The same things were measured in two ways. Each way mixes the same 6 hidden numbers, adds some noise and spreads widely along 3 directions of its own, which tell nothing about the thing.
Some things both ways: the first way, then the second way.
[ 39  16  -3  -3 -13   8  -8 -18 -32  16  -3]
[  0  -6   5  17   5   9  -5  13   9   1   7  14  20 -44]

[ 11  21  14 -10 -17  -1   4 -18  -2 -37 -22]
[ -2  -1   0   3 -17  -2  -8 -24  23  20 -25  15 -19 -10]

[-27 -31   2  -2   7  -5 -41  12  21 -14 -24]
[-26   8   4   9 -20 -21  -4 -27  -6  -1   1   8 -28  30]

[-3  8  1 -7  2  7 34 -6  2 21  8]
[ -3 -21 -27   5 -11  13  18 -15   1  -8 -22  -2   8 -30]

[ 24  -2   4 -34  28  11   1  22 -24 -23 -24]
[-20  -6  -8   5 -15 -10  -5 -30  11  23 -33   9 -40 -17]

[ 11  17   5   5 -13   6  -6   5 -14  -1  -6]
[  9  -5   3  14 -10   9  -1  -3  35  15  -9   7  18 -34]

[ 16   4  -1   6 -23  14  36 -10  12  11  33]
[ 20 -19  -9   0   5 -11  27  -3 -31 -12  33 -26  38   7]

[ 6 -3  2  4 12 -4  3  9 -4 -3  6]
[  1  11 -11  -4  -6 -10  -2 -24  16  28 -26   5 -10  -8]

[ 20 -13   1  -8   4  10 -24  34  10  -7   1]
[ 13  19  12  -9 -17 -28   0 -30  -3  33 -10  11  13  -1]

[-31 -14  -2   9   2 -13   5  -5  31 -14   5]
[-11  -8 -18   0   5 -14  10  -8 -32 -14  12 -20 -23  38]

[-22  -5  -6  10  -2 -25 -26  -8  34   0   3]
[-10  18  -1  17   5 -14   4  20  -9  -1  -1   3  10   8]

[ 22   8  -5   4 -26   4  11 -22  22  26  21]
[  8   7  -9  14   9   2  18  21   0  -1   9  -1  43 -25]

[12  1 -1  1  9 -4  7 -1  2 30 16]
[ -1  -7   0  14  -2  -2  13   2  -2   6   1  -6  13 -21]

[-30  13   7  -5   6 -35 -14 -13  30 -14 -20]
[ -8  -5  13  15 -19 -16   6   9 -51 -19   5  -5  -4  27]

[ 18  -6 -11   4   7  -8  -3 -32 -14  40  13]
[ -2  20  -9  10   7   2  -3   4  14   5  -7  18  17 -31]

[ -9  -6   4   2  -2   2   4 -16 -12  -8 -11]
[ -4 -12 -14  -5  -5  -1  -3 -28  -3  -9  -2   3 -28  10]

[  3  -4   2   4 -17  -2 -30   4  20  -5 -10]
[  8   3  17   4  -3 -16 -12  -6 -12  20   0   3  -9  12]

Other things, the second way, with their names:
j441: [  9   3 -16  -2 -10  11   6 -12  13  11 -47  13   9 -36]
j978: [ 20   4  23   2  -2 -23 -12 -10  -1  27  19  -4   0  24]
j977: [ -6 -12 -19   5 -24   2  14 -27  11   0 -23   8   3 -30]
j605: [ -2   4 -19  -6   2  -9   3 -14 -13  10 -27   0 -13  -7]
j733: [  3 -22   7  13   1  -1 -16  -4   2   4   6  -8 -33  12]
j60: [ -3  -6  -2  15  -6  15  12  12  13 -29  20  16  34 -23]
j925: [-16  25 -23  -3 -10 -31  38 -13 -37 -13   7  -3  35  23]
j650: [ 20 -11  17  10  -9  -1   2   6 -14  27 -20 -10   6 -17]
j926: [ -1 -46   3   9 -32   8   5 -25   4  -9   2  -6 -29  -5]
j746: [-22   7 -10  19  16   4  -6  34  -2 -18   6   6  -5   1]
j16: [-19  -8  26  22 -10 -14 -20   4  -1  23   5   2 -33   3]
j798: [-15  -7  -8  11   9  13 -15  15  -3 -23  -5  19 -25  -6]
j695: [ 15  -7 -12   5   5  13  17   9   7   5 -18  -3  30 -39]
j938: [ -4 -17  -9  23  -7   8  15   4  11   7  -7  -6  15 -22]
j880: [ 21   3  28  -3 -15 -31  -7 -13 -45   8  15  -6   6  28]
j118: [ 45  18  28 -10  -4 -19 -18  -9 -22  36 -10   0  16  -1]
j144: [ -1  -6  19   7 -32 -25  16 -20 -27   0  14  -6  24   3]
j668: [ -5  -6   4  19  -4  -5 -11  12 -13  19 -37  -9 -30   6]
j970: [  1   3  10  13  -7 -19   1   7 -15  11   2  -7   9  18]
j606: [ 17  -3  15  -7  -7  -8  -8 -17 -15   4  11   7   5 -14]
j69: [-10  -9 -14   7   7   2   5  -2  -5  -8  -1  -1  -8  -9]
j145: [ -2  -2  18  15   0 -16 -15  -2   8   7  26   0  -8  22]
j301: [ -9  -2  -1  13   8   1  -9   8   0   1  -9   6 -18  -9]
j747: [  8 -20   6  13 -20 -12   7 -23  19   7  31  -9   6  14]
j726: [ -4  -6   6   0 -37 -22   8 -30 -27   7 -17 -10 -22  32]
j902: [  6   4  13  15   6   3 -25  -3  36  29  -7  21  -1 -41]
j357: [ -7 -25  -5  16   5   4  -2  -1  11  -4  27  -7 -14   2]
j460: [-14 -21 -33   5  -1   9  11 -16  -2 -18  -4  -8 -24  -1]
j167: [-17  -4   1  24   3   8 -12  14   4  -1 -14  11 -17 -25]
j143: [ -4 -18  23  21 -29   7 -19  -1 -16  -7 -16   8 -24 -11]
j174: [-13 -10   3  25  -5   2  -2  24 -14  -4 -11  -5 -10 -10]
j229: [  0 -23 -16  19   8  19   9  33  -3 -12  -7 -15   1  -3]
j604: [-17 -33 -22  24   2   9  11  18  -4 -13 -10 -29 -36  22]

Some of these things the first way, each followed by its name:
[-13   5   4  16  16 -41   3 -11  14   8  20] | j970
[  5  26   3   2  -4 -10   4  15  19  26  11] | j650
[-11   8  -2  11  13 -24 -14  -6  -8  11   3] | j301
[  3  -4   4   1 -21   4 -42  20  33 -12 -14] | j880
[-11  -1   8  17 -11  -3  -4   1 -26 -13   2] | j357
[-24   4  17 -11  19 -18   6  14  26 -23 -19] | j726
[ 5  6  2  2  6 -2 14  9  1 20 14] | j938
[-39  33   5  16 -30 -29  17 -32  44  -5   2] | j229
[ 20  -3  11 -18  14   9   0  18  -5  -7  -5] | j144
[ 12   7   9  19 -20  -9 -23  10   4 -23   6] | j978
[-15 -24  -3  17 -22   7 -68  35  13 -15 -10] | j145
[-31  -5   0  10  14  -6  25   2  -3  11   9] | j460
[  4  -3  -3  -8   5  -6  26 -25  27  19  15] | j605
[  3  25   4  -9  -6  -7  26 -26  14  27   0] | j441
[-19   9  -1  -2   1 -19 -16 -13  29  25  -7] | j174
[ -7  39  16  -4   1 -25 -11 -29 -12 -14 -39] | j143
